There are 8 hidden switches. A switch that is on adds its own fixed numbers to the row, and there is some noise. The rows also spread widely along 13 directions, which tell nothing about the answers.
Known rows, each followed by its switches (1 for on, 0 for off):
[ 0.81  1.72  1.43  1.65 -0.45  0.99 -0.95 -1.08  1.76 -0.90  1.12  2.74
 -1.62  0.24  2.23  3.13 -0.08  1.97 -0.77 -0.06 -0.98 -1.85 -0.85 -1.41
 -0.77] | 0 1 1 1 1 1 0 0
[-0.22  2.72 -0.42 -0.39 -0.85  1.92  1.22  2.62  2.00  0.05 -1.25  0.39
  0.58  2.00  1.47 -1.78 -0.25  0.08 -1.04 -1.63  3.08 -0.71 -0.48 -2.97
  1.54] | 1 1 0 1 0 0 1 0
[ 1.07  0.79  1.46  0.93 -1.17  0.46  1.16 -0.97  2.23 -0.05  0.60  0.53
  1.41 -0.61  1.68  0.04  0.03 -0.73  0.77  0.04 -1.04  0.00  0.69 -1.16
 -0.67] | 0 0 1 0 0 1 1 1
[-0.83  1.70 -0.27  1.17  0.22  3.10  0.41  0.38  1.47 -2.15 -0.83  1.29
 -0.17  2.24  1.90 -0.65 -0.97  2.65 -1.27  0.29  1.76 -0.85 -1.66 -1.75
  0.78] | 1 1 1 1 1 0 0 0
[-1.21  2.39  0.16 -0.05 -0.17  1.97  0.78  1.33  0.96 -0.41 -1.75 -0.09
  1.50  2.29 -0.81 -1.80  0.97  1.47 -1.41 -0.35  2.52  0.36 -2.21 -3.29
  1.15] | 1 0 1 0 1 0 0 0
[-2.99  1.30  0.07  0.45  1.03  0.20  1.35  1.26  0.05  0.69 -0.88  2.10
  2.33  1.01  0.69  2.36  2.40 -0.87 -0.04 -1.58  1.80  1.46  1.54 -2.07
 -2.09] | 1 1 1 0 1 0 1 0
[-0.67 -0.04  1.03  0.25 -0.27  1.17  1.93  0.72  1.44 -0.81  0.73 -0.10
  0.65 -1.01  2.96  1.96  0.09  3.56 -0.63 -1.14 -0.12  0.78 -0.54 -1.35
  0.85] | 1 1 1 0 1 1 0 1
[-1.68  1.83  1.93  1.19 -1.34  1.23  0.12  0.65  1.83  0.12 -3.78  0.33
  2.96  4.16 -1.10 -1.26  1.77 -0.87 -0.67 -0.42 -0.07  1.44 -0.58 -2.60
 -0.94] | 1 1 0 1 1 1 0 1
[-1.44  1.79  1.88 -1.67 -0.11  0.71  1.58  1.68  0.37  0.71  1.59  1.16
 -0.26  1.82  1.29 -0.32  1.10  0.15 -0.25  0.50 -0.81 -0.24 -0.61 -0.16
 -0.17] | 1 1 1 1 0 0 1 1
[-0.24  2.82 -0.28  1.64  1.55  2.30  0.36 -0.40  2.45 -0.15 -3.14  0.28
 -1.16  0.17  1.09  0.24  1.58  3.90  0.03 -0.50  2.08 -0.33 -0.32  0.28
 -1.26] | 1 1 1 0 0 1 0 0
[-3.34  1.60 -0.13 -0.52  4.03  1.62  1.15  0.29 -0.09 -0.30 -0.87  0.51
  0.61  0.63  1.47  0.76  1.41  2.96  1.05  1.46  1.58  1.32  2.21  3.04
 -2.57] | 0 0 1 1 1 0 0 1
[ 0.64  0.06  2.74 -0.84 -1.97  2.27  0.54  1.69  0.81 -1.03 -0.42 -1.15
 -0.02  2.37 -1.53  0.53 -1.18 -2.37 -0.07  0.19 -3.93  0.85 -0.67  0.10
  0.17] | 0 1 1 0 1 0 1 1
[-2.00  0.84  0.46  1.01 -0.04  0.68  1.21  1.27  1.05 -0.35 -0.70  1.66
  4.17  1.81  1.55  0.90  0.46 -0.52 -0.86 -1.26  2.54  0.45  1.05 -4.26
 -0.77] | 1 0 0 1 1 1 1 1
[-1.69 -1.85  0.27  5.39  1.96  3.52  0.66 -2.62  0.68 -4.03  0.79  1.67
  4.18  0.37  0.74  1.15 -0.50  0.65 -0.98 -1.79  1.97 -0.32  1.87 -4.09
 -1.77] | 1 1 0 1 1 1 0 0
[ 1.45  1.13  3.80  0.73  0.66  0.78  0.17 -1.92  3.27 -0.02  1.27  1.11
  1.13 -2.07  2.39 -1.02 -0.85  2.53  1.31  1.56 -0.66 -0.41  1.70  1.52
 -0.26] | 1 0 1 0 0 0 0 0
[-1.17  1.69  0.06 -0.28 -1.72 -1.02  1.36  0.73  2.14  1.06 -3.31  0.07
  3.32  1.06  1.34  0.10  1.33  0.67  0.38 -1.05  1.20  2.43 -0.06 -2.43
 -0.28] | 0 0 0 1 1 1 0 1
[-0.02  1.69  1.96 -2.75 -2.56 -2.15  1.33 -0.55  1.63  0.72  1.94  0.27
  2.95 -0.20  1.63 -1.36 -0.27  2.02  0.55  1.73 -0.99  0.97 -2.71 -2.43
  1.62] | 0 0 1 0 1 0 0 0
[-1.22  3.53 -0.49  3.95 -0.43  2.14 -0.98  0.09  2.31 -0.27  0.03  1.03
 -1.54  4.43  4.69 -3.09  0.07 -2.96 -0.94  0.53  0.78 -0.85  1.78 -3.14
 -0.08] | 1 1 0 1 1 1 1 1
[-1.51  1.12  1.26  0.95 -0.83  1.70  0.34  0.11  0.98 -0.62 -1.49  0.57
  0.75  2.77 -0.16 -1.52  0.67 -0.43  0.25  0.17 -0.94  1.26 -0.54 -0.75
 -0.84] | 0 1 0 1 1 0 1 0
[-1.76  1.39  1.07  1.73 -1.63 -1.57 -0.74 -0.15  0.48  0.15  1.94  0.17
  3.23  1.59  0.55 -0.58  0.49 -2.72 -0.82 -1.58  0.10  1.41  0.35 -5.82
 -0.75] | 0 0 0 1 0 0 1 1
[-1.24  3.46 -2.69 -0.47  0.22 -0.54 -0.28 -1.60  0.75 -0.66  0.93  3.50
  1.14  2.44  3.20  2.27 -1.00 -1.35  0.20  3.18  1.00 -1.42 -0.41 -3.34
 -1.88] | 1 1 1 0 1 1 0 0
[-0.85  0.05  0.18  1.17  1.12 -0.36 -0.88 -1.61  0.78 -1.09  1.27  2.14
  0.89 -0.74  2.63  3.30 -2.15  2.25  0.76  1.57 -0.36  0.32  1.18 -0.44
 -1.84] | 0 1 0 0 0 1 0 0
[ 1.62  0.96  1.69  1.49 -0.96  0.71  0.59 -1.45  1.78  0.50  1.57  3.16
 -0.75 -0.79  0.18 -0.44  1.61 -0.44  0.37 -0.15 -0.77 -1.19 -0.86 -0.79
 -0.27] | 0 0 0 0 0 0 0 1
[-1.79 -0.45 -1.04  1.46  0.43  2.58  0.89  1.46 -0.41 -2.11 -0.91  0.03
 -0.44  2.08  0.08  0.94 -0.23  0.79 -1.08 -0.81  0.16  0.53 -0.87 -1.19
  0.22] | 1 0 0 1 1 1 0 0
[ 0.04  2.92  2.04 -1.46 -0.45  0.40 -1.04  1.41  1.55  0.33  1.84  1.35
  1.27  2.55  1.35  0.64 -1.68 -1.51 -0.46  1.02  0.42 -1.43  0.77 -2.57
 -0.13] | 0 1 0 1 1 0 1 0
[ 1.64  2.80 -0.33 -2.50 -0.18  2.04  1.92  2.20  1.08  0.31  1.21  3.20
 -0.30  0.68 -0.04  0.47 -0.14  0.46 -1.14  0.09  2.89 -3.34 -2.69 -2.53
  1.27] | 1 0 0 0 0 0 1 1
[-1.67  4.34 -0.97  0.25  0.15  0.00 -1.69 -0.20  0.84 -0.74  1.42  0.13
 -0.61  3.07  1.94  0.00 -0.54 -0.44 -0.57  0.88  0.38 -0.61 -0.39 -3.68
 -0.98] | 1 1 0 1 1 0 1 0

New rows, each followed by its switches (1 for on, 0 for off):
[-0.75  4.61  0.29 -3.16  0.27 -0.62 -0.06  1.20  1.00  0.93  0.15  1.32
  0.61  2.31  0.15  2.00  0.80  0.14 -0.15  0.84  0.70 -1.31 -1.30 -2.06
 -1.67] | 1 1 1 1 0 0 1 1
[-0.54  1.49  1.56  0.31 -1.29  1.27  0.35  1.13  1.63 -0.88  1.56 -1.59
  1.69  1.20  1.81 -0.65 -1.05  0.38 -1.67 -0.87  0.07  0.35 -0.40 -4.23
  1.85] | 1 1 1 0 1 0 0 1
[ 1.12  2.35  1.52 -3.25 -2.31  0.05  2.13  2.11  2.27  1.15  0.28  0.48
  1.73  1.07  2.01  0.96 -0.82 -0.92  0.04  0.52 -0.67 -0.88 -0.73 -2.03
  1.49] | 1 1 1 0 1 1 1 0
[-1.04  1.93 -0.54 -0.69  1.85  1.47  1.36  1.00  0.74  0.20  1.13  0.82
  0.14  0.03  1.65 -0.26  0.79  2.02 -0.23 -0.47  2.85 -0.82  0.80 -0.51
  0.52] | 0 0 0 1 1 0 0 0
[-0.16  3.53 -0.23  0.22  0.73  1.75 -0.98  2.11  1.83  1.05 -1.41 -0.63
 -3.57  2.23  1.84 -0.93 -0.79 -1.95  0.68  0.86 -0.53 -0.03  2.41  1.71
 -0.38] | 1 1 0 0 0 0 1 0
[-0.87  2.26  1.08 -1.49  0.53  0.22  0.64  0.91  1.67  0.31 -0.08  1.14
  2.25  0.67  1.79  0.63 -0.63  2.49  0.11  0.27  2.11  0.10  0.29 -1.36
 -0.68] | 0 1 0 1 0 0 1 1
[ 0.11 -0.47  0.73 -0.84 -0.27  1.56  1.28  1.78  0.05 -0.72  1.42  0.49
  0.68  0.58 -1.14  1.61 -1.20 -2.08 -0.32 -0.96 -0.79 -0.19  0.37 -1.37
  0.66] | 1 1 0 0 0 0 0 0
[-2.42 -0.05 -0.26  1.03  1.11  1.29  2.47 -0.72 -0.08 -0.74  1.51 -1.72
  0.58 -1.25  1.28 -0.44  2.12  1.25  0.52 -1.67 -0.04  2.12  1.48 -0.25
 -0.27] | 0 1 1 0 1 0 0 0
[ 1.09  2.21  0.87  1.09 -1.03  1.71 -1.03 -0.11  3.29 -1.22 -2.21  0.97
 -0.20  1.89  1.73 -1.56 -2.58  0.85  0.33  1.70 -0.04 -0.06 -0.50 -0.33
  0.23] | 1 0 0 1 0 0 0 1
[-1.67  4.77  0.15 -1.24  0.70  0.72 -0.65  0.91  0.66  0.83 -0.92  0.22
 -3.47  2.89  1.08 -0.98  2.23  3.02 -0.12  1.62  0.02 -0.26 -2.51  1.01
 -1.00] | 0 0 1 1 1 0 1 1
[-0.74  0.89 -0.47  1.55 -0.70 -0.91  0.68 -0.67  1.33  0.25  0.20  3.94
  3.13  0.10  2.40  2.17  0.54 -0.26 -0.17 -0.83  2.12 -0.11  0.60 -4.16
 -0.94] | 0 0 0 1 1 1 0 0
[ 0.30  2.17  1.57 -2.37 -1.06  3.26  1.65  2.23  2.66 -1.32 -3.06 -2.28
  1.65  2.90  0.76 -2.26 -2.30  1.02  0.50  1.44 -0.21  0.72 -0.49  0.87
  0.99] | 0 1 1 1 1 0 1 1
[-0.47  1.23  0.75  1.30  0.38  2.77  0.42 -1.49  2.01 -2.43 -2.00 -0.37
  2.02  1.39  0.12 -0.92 -1.04  1.57  0.68  0.70  0.12  0.68 -0.12 -0.32
 -1.80] | 0 1 1 1 0 0 1 1
[-0.71  1.24  0.00 -0.89  0.81  0.60 -0.54  2.36  0.69  0.19  1.43 -0.72
  0.07  0.77  2.41  0.55 -3.15 -0.77 -0.07  1.12  0.57  0.64  2.41 -0.34
  0.72] | 0 0 0 0 0 0 0 1
[-1.40  1.05 -1.28  2.57  0.37  1.05 -0.37 -1.49  1.27 -2.10 -1.77  1.98
  3.48  1.72  1.12 -0.24 -1.45  1.63 -0.48  1.09  2.86  0.57 -0.98 -4.27
 -1.11] | 1 0 0 0 0 1 0 1
[ 0.85  4.29  0.33 -3.90 -0.67 -0.39  0.83  1.70  1.76  1.65  1.05  0.13
 -0.81  0.34  0.85  0.73  0.93  2.04 -0.12 -0.35  0.85 -1.67 -1.51 -1.27
  1.28] | 0 1 0 1 1 0 0 0
[-0.09  1.14 -1.65  0.31  1.01  1.90  0.61 -0.67  0.03 -1.54  1.26  0.50
 -0.99  0.30  0.43 -0.33 -1.24 -0.28  0.87  1.13  0.02 -0.66  0.02 -0.02
 -0.84] | 0 0 0 0 0 0 1 0
[-1.50  3.11 -1.06 -1.70  0.64 -0.37 -0.05  0.13 -0.68  0.40  1.10  1.64
 -0.97  2.23 -0.91  1.66  1.73 -0.76  0.12  0.97 -0.42 -0.62 -1.46 -1.01
 -1.75] | 0 0 0 1 1 0 0 1
[ 0.10  1.54  1.49  1.99 -0.55  0.54  0.38 -0.17  2.47  0.31  1.36 -0.48
  0.64 -1.30  2.27  0.56  1.08  0.81 -0.37 -2.68  0.33  0.68  1.48 -2.96
  0.56] | 1 1 0 0 1 0 0 1
[-0.83  0.15  1.80  1.56 -2.17  0.01  1.42  1.21  0.89  0.76 -0.21  0.07
  0.99  0.78 -0.04  0.38  3.20 -1.03 -0.82 -3.31 -0.98  1.21 -0.62 -3.12
 -0.03] | 0 0 0 1 1 1 1 1
[ 0.92  0.45  4.27  0.07 -0.18  1.74  2.03 -1.08  2.00 -0.33  2.29  2.28
  2.55 -1.52  0.65 -1.37  1.53  3.93 -0.46  0.13  0.87 -1.16 -1.70 -1.22
  0.97] | 0 0 1 0 1 0 0 1
[-1.71  1.02 -0.13 -1.53  0.55  2.01  1.26  2.42 -0.95 -0.93  1.44 -0.50
  0.24  1.87 -1.02 -0.12  0.51  1.96 -1.79 -0.85  1.75 -0.49 -2.15 -2.59
  1.26] | 0 0 0 1 1 0 0 1
[-1.48 -0.09 -0.91  1.88  0.04 -0.07  1.53 -1.09  1.26 -0.19 -0.44  1.31
  3.36 -0.61  2.33  0.20  0.10  0.63  0.69 -0.54  1.60  1.65  1.51 -2.31
 -0.97] | 0 1 0 0 0 1 0 0
[ 0.12  1.41 -0.06  2.29  0.69  2.84  0.88  0.71  2.65 -0.67 -3.76  2.42
  1.48  0.70  1.43  0.29 -0.45 -0.13  0.32 -0.55  2.78  0.37  1.72 -0.58
 -1.41] | 1 0 1 0 0 0 1 1
[-0.34  3.19 -0.18 -3.06 -0.24  1.69  0.92  4.06  2.04  0.59 -4.12  0.85
  0.20  2.87  0.66  2.42 -0.62  2.98 -0.90  0.20  2.12 -0.44 -1.80 -0.71
  0.55] | 1 1 0 1 1 1 0 1
[ 1.57  0.84 -0.14  1.01 -2.58  1.57  2.94  1.06  2.14 -0.12 -0.05  1.78
 -0.93 -0.58  2.33 -0.13  1.68  1.15 -1.38 -2.36  0.87 -0.98 -2.80 -3.13
  2.69] | 1 0 1 0 1 1 0 1
[-0.32  1.86 -0.73 -0.70  1.78  2.68  0.99  1.26  0.35 -1.04  0.18  0.49
 -0.31  0.93 -1.08  1.90  0.73 -0.24 -0.62 -1.14  1.61 -1.42  0.37 -1.06
 -0.72] | 1 0 0 1 1 0 0 1
[-0.88  0.55  1.13  1.92 -1.52 -0.29  0.62 -1.60  1.15 -0.84  1.88 -0.99
  1.19  0.29  1.68 -0.31  1.30 -0.07 -0.35 -1.00 -1.91  1.22 -0.10 -2.98
 -0.18] | 0 0 1 1 1 1 0 1
[-0.18  0.61 -2.33  0.63 -3.08  0.67  3.08  0.69  1.63 -1.21 -0.41 -0.77
  2.31  1.03  2.89 -1.50 -0.59 -1.07 -0.85 -1.85  1.03  0.88 -1.27 -4.84
  2.05] | 0 1 1 1 0 1 0 1
[ 0.06  1.63 -1.03  2.39  0.44  1.76 -0.26  0.71  1.81 -0.08 -2.78  1.39
 -1.55  1.01  2.16  1.11 -0.50 -0.39  0.20  0.27  0.80  0.23  1.42  0.63
 -1.06] | 0 0 1 0 0 1 0 1
[ 0.43  3.22  2.39 -1.62 -0.89  0.33  0.69  1.58  2.66  0.97 -1.12 -0.29
  1.35  0.35 -0.22  0.55  1.45  2.74 -0.96 -1.92  1.29 -0.23 -1.69 -2.62
  0.66] | 1 1 1 1 0 0 0 1
[-1.71  0.68 -0.67 -0.57 -0.24  0.15  0.96  0.64 -0.44 -0.72  2.36  3.45
  0.61  2.37  2.55  1.88 -0.73 -0.02 -0.99  1.07  0.22 -1.30 -1.21 -2.87
  0.24] | 1 1 0 1 1 1 0 0
[-1.33 -1.08 -1.25 -0.21  1.83  2.36  2.80  2.43 -0.55 -1.19  2.08 -0.96
  1.77 -0.33  0.95  1.84 -0.43 -1.49 -0.82 -2.47  1.82 -0.27  2.79 -1.96
  0.35] | 1 0 0 1 0 1 0 1
[-3.06 -0.18 -1.16  4.68  1.81  2.39  0.05 -1.50 -0.18 -3.28  2.04 -0.63
  1.58  0.78  2.56  0.96 -0.54 -1.08 -0.64 -1.91  0.92  1.31  3.08 -3.49
 -2.27] | 0 1 1 1 1 0 1 1
[-1.45  2.11  0.22  0.13 -1.78 -1.04 -1.10  0.36  0.64  0.19 -0.07  1.75
 -0.05  2.69  1.07  0.14 -0.40  0.13 -0.53  0.63 -0.71  0.86 -2.09 -2.77
 -0.32] | 0 1 0 1 0 0 0 1
[-0.13 -0.48  1.50  1.08  0.75  0.11  1.83 -1.35  0.97  0.16  2.48  1.49
  1.86 -2.96  0.66  0.11  1.62  2.16  0.39 -1.58  1.16  0.29  0.75 -1.29
 -0.05] | 0 0 0 0 0 0 0 0
[ 0.24  2.18  2.65  0.28 -3.00 -1.31 -0.06 -1.86  2.78  0.47 -1.14  1.56
  2.35  1.63  0.89 -1.72  0.40 -1.16  1.09  1.58 -2.71  1.35 -1.05 -1.14
 -0.99] | 0 1 1 1 0 0 0 1
[-1.40  1.22 -1.18 -0.58 -0.49  0.81  1.83  0.39  0.36 -1.33  1.40 -0.70
  2.02  0.98  0.90 -0.43  0.14  0.13 -0.69 -1.41  1.19  0.19 -0.82 -4.06
  1.11] | 1 1 0 1 1 0 0 0
[-0.27  2.79 -0.18 -1.21 -1.69 -1.77  0.70 -0.01  2.71  0.69 -0.06 -2.13
  1.84 -0.07  2.87  0.41 -0.98 -2.02  1.30 -0.33 -1.69  2.05  2.15 -1.62
 -0.30] | 1 1 1 1 0 0 0 1
[ 1.34  1.52 -0.32  0.14 -1.25  1.48  2.28 -0.93  2.27 -1.11 -0.68  1.87
  0.45 -0.62  1.10 -0.58  0.63  1.39  0.53 -0.58  0.58 -0.64 -2.01 -0.86
 -0.28] | 0 0 1 1 0 0 1 1
[-2.20  2.67  0.19 -0.86  1.26  1.39 -0.20 -0.51  0.66 -2.04  0.57 -1.33
  2.53  2.14  0.77 -0.16 -0.94  3.01 -0.70  1.26  1.34  0.23 -0.92 -2.52
 -0.71] | 0 1 1 1 1 0 0 1
[-0.24  0.05 -2.17  2.94 -0.56  0.15  1.66 -0.68  1.74 -0.21  0.13  4.44
  0.16 -0.74  5.24  0.15 -0.33  0.19  0.26 -0.39  2.48 -0.27  0.99 -1.58
  0.19] | 0 0 0 1 0 1 0 0
[-1.00 -0.97 -0.37  2.43 -0.40  1.13  1.27 -0.41  0.71 -1.69 -0.22  3.36
  2.53  0.26  1.00  1.03 -0.76 -0.92 -0.03 -1.10  1.23  0.62  0.35 -2.62
 -1.08] | 1 0 0 1 0 0 1 0
[-0.99  0.85 -0.95  1.53  1.17  0.84  0.36 -2.08  0.48 -1.04  1.30  0.07
  0.41 -0.06  0.85 -0.72  0.21 -1.31  1.31  0.82 -0.66  0.85  1.95 -0.05
 -1.43] | 0 0 0 0 1 0 0 0
[ 0.10  1.59  0.79 -1.95 -1.64  0.87  0.71  1.34  0.88 -0.55 -1.43 -0.62
  2.96  1.97 -2.94  0.82 -0.52 -2.35 -0.47 -0.15 -0.39  0.36 -1.61 -3.10
  0.20] | 1 0 1 0 1 0 0 0
[-1.73  3.64  0.69  0.07  1.76  0.26 -1.47 -0.13  0.42  0.25  1.03  1.58
 -2.17  1.93  2.14  0.94  0.67  2.30 -0.26  2.02  0.19 -0.55 -0.31  0.57
 -1.65] | 0 0 1 1 1 0 0 1
[ 0.74  2.70  0.09  2.34 -0.56  1.61 -1.23 -1.83  3.29 -1.85 -1.42 -2.14
  1.41  0.90  1.07 -0.38 -1.57 -1.35  0.77 -0.62 -0.54  0.78  2.39 -2.23
 -1.11] | 0 1 0 1 1 0 0 1
[-2.89  1.17 -1.92  0.03 -0.22  1.94  0.13  1.34 -1.30 -3.07  1.37 -4.20
 -0.18  2.79 -0.39  0.06 -1.06  0.66 -1.61 -1.45 -0.95  1.55 -1.85 -4.13
  0.58] | 1 1 0 1 1 0 1 1
[-0.87 -1.65  0.07 -1.43  2.17  3.25  0.75  3.65 -0.46 -3.04  1.75 -3.48
  2.69  0.30  0.06  5.02 -5.23 -0.97 -1.28 -0.85  0.16 -0.01  3.56 -1.76
  0.27] | 1 1 1 0 0 1 0 1
[ 0.16 -0.26 -0.57 -0.07 -1.79  2.58  3.53  1.62  1.95 -1.64 -0.94  3.95
  4.36  1.52  2.53  0.48 -1.93 -1.77 -1.03 -0.71  2.83 -0.81 -0.39 -3.85
  1.50] | 1 1 1 1 1 0 0 1
[-0.84  3.62 -2.89 -0.04  1.25 -0.05  0.19  0.75  1.30  0.77  1.23 -2.85
 -1.51 -0.81  3.23 -0.26 -0.11 -1.42  0.83 -1.00  1.62  0.70  3.66 -1.18
  0.28] | 0 0 0 0 1 0 0 0
[-0.28  1.05 -2.35  1.07  0.60  1.38  0.23  1.03  2.13 -1.40 -2.10  0.02
  1.07  1.38  3.65  1.40 -3.83 -3.11  1.12  1.04  0.63  0.80  4.24  0.14
 -1.21] | 1 0 0 1 0 1 0 1
[-0.01  1.61  2.44 -0.34 -1.25  0.03  0.40 -0.24  1.43  0.93  0.20  1.91
  0.54  0.63  0.42  0.72  1.09 -0.40  0.36  0.34 -1.45  0.31 -0.40 -0.53
 -0.51] | 0 1 1 0 1 0 0 0
[-0.56  3.19 -1.23  0.70 -1.02 -1.06 -1.19 -0.75  1.85 -0.15 -1.33 -1.25
 -1.38  0.53  2.03 -0.25 -0.09  4.42 -0.05  0.61 -0.06  1.30 -2.99 -2.37
  0.14] | 1 0 0 0 0 1 0 1
[-1.68  2.21 -0.82  0.19 -0.28  0.90 -0.53  2.63  1.19 -0.11 -2.98 -0.63
  0.15  2.59  2.09  2.37 -1.78 -0.23 -0.42  0.11  0.51  1.63  0.84 -1.45
 -0.92] | 1 1 1 0 0 1 1 1
[-1.16  3.46 -1.91 -1.03 -0.19  0.23  0.14  1.06  0.65 -0.27 -2.24  0.00
 -1.82  1.42  0.69  0.91  0.59  2.70  0.04  0.10  0.83  0.63 -2.69 -0.76
 -1.11] | 0 0 1 1 0 0 1 1
[-1.01  3.03 -1.45 -0.73  1.63  1.63  0.78 -0.60  0.62 -1.27  2.16 -0.33
  1.05  0.54  1.44  0.32 -0.02  1.76 -0.69  0.38  2.30 -1.24 -0.56 -3.01
 -0.13] | 0 1 1 0 1 0 0 1
[-0.51  3.51  0.60 -1.54  1.21  1.37 -0.33  1.35  1.47  0.03 -0.32  0.33
  1.89  2.31  0.11  1.13 -0.65 -0.70 -0.13  0.26  1.97 -1.24  1.53 -1.81
 -1.25] | 0 1 0 1 1 0 1 0
[ 0.88  2.80 -0.91 -1.15 -0.41  3.65  1.19  0.30  2.51 -2.18 -2.10  0.50
  2.01  4.01  0.85 -1.80 -2.52 -0.70 -0.11  2.52  1.13 -2.11 -1.02 -1.69
  0.54] | 1 1 0 1 1 1 0 1
[ 0.94  0.26  0.73  4.42 -0.86  0.16  0.26 -1.52  3.17 -0.01 -0.56  3.07
 -0.03 -2.65  3.42  1.70  0.70  0.70  0.50 -2.34  0.88  0.92  2.01 -1.49
 -0.37] | 1 0 0 0 1 0 0 0
[ 0.57  2.58 -0.93  0.72  0.61  3.15  0.17 -0.69  0.87 -1.83 -0.93  1.34
 -0.36  2.57 -2.25  1.04  0.60 -3.22 -0.30 -0.25 -0.18 -2.07 -0.42 -1.52
 -2.20] | 1 1 1 1 0 0 0 1
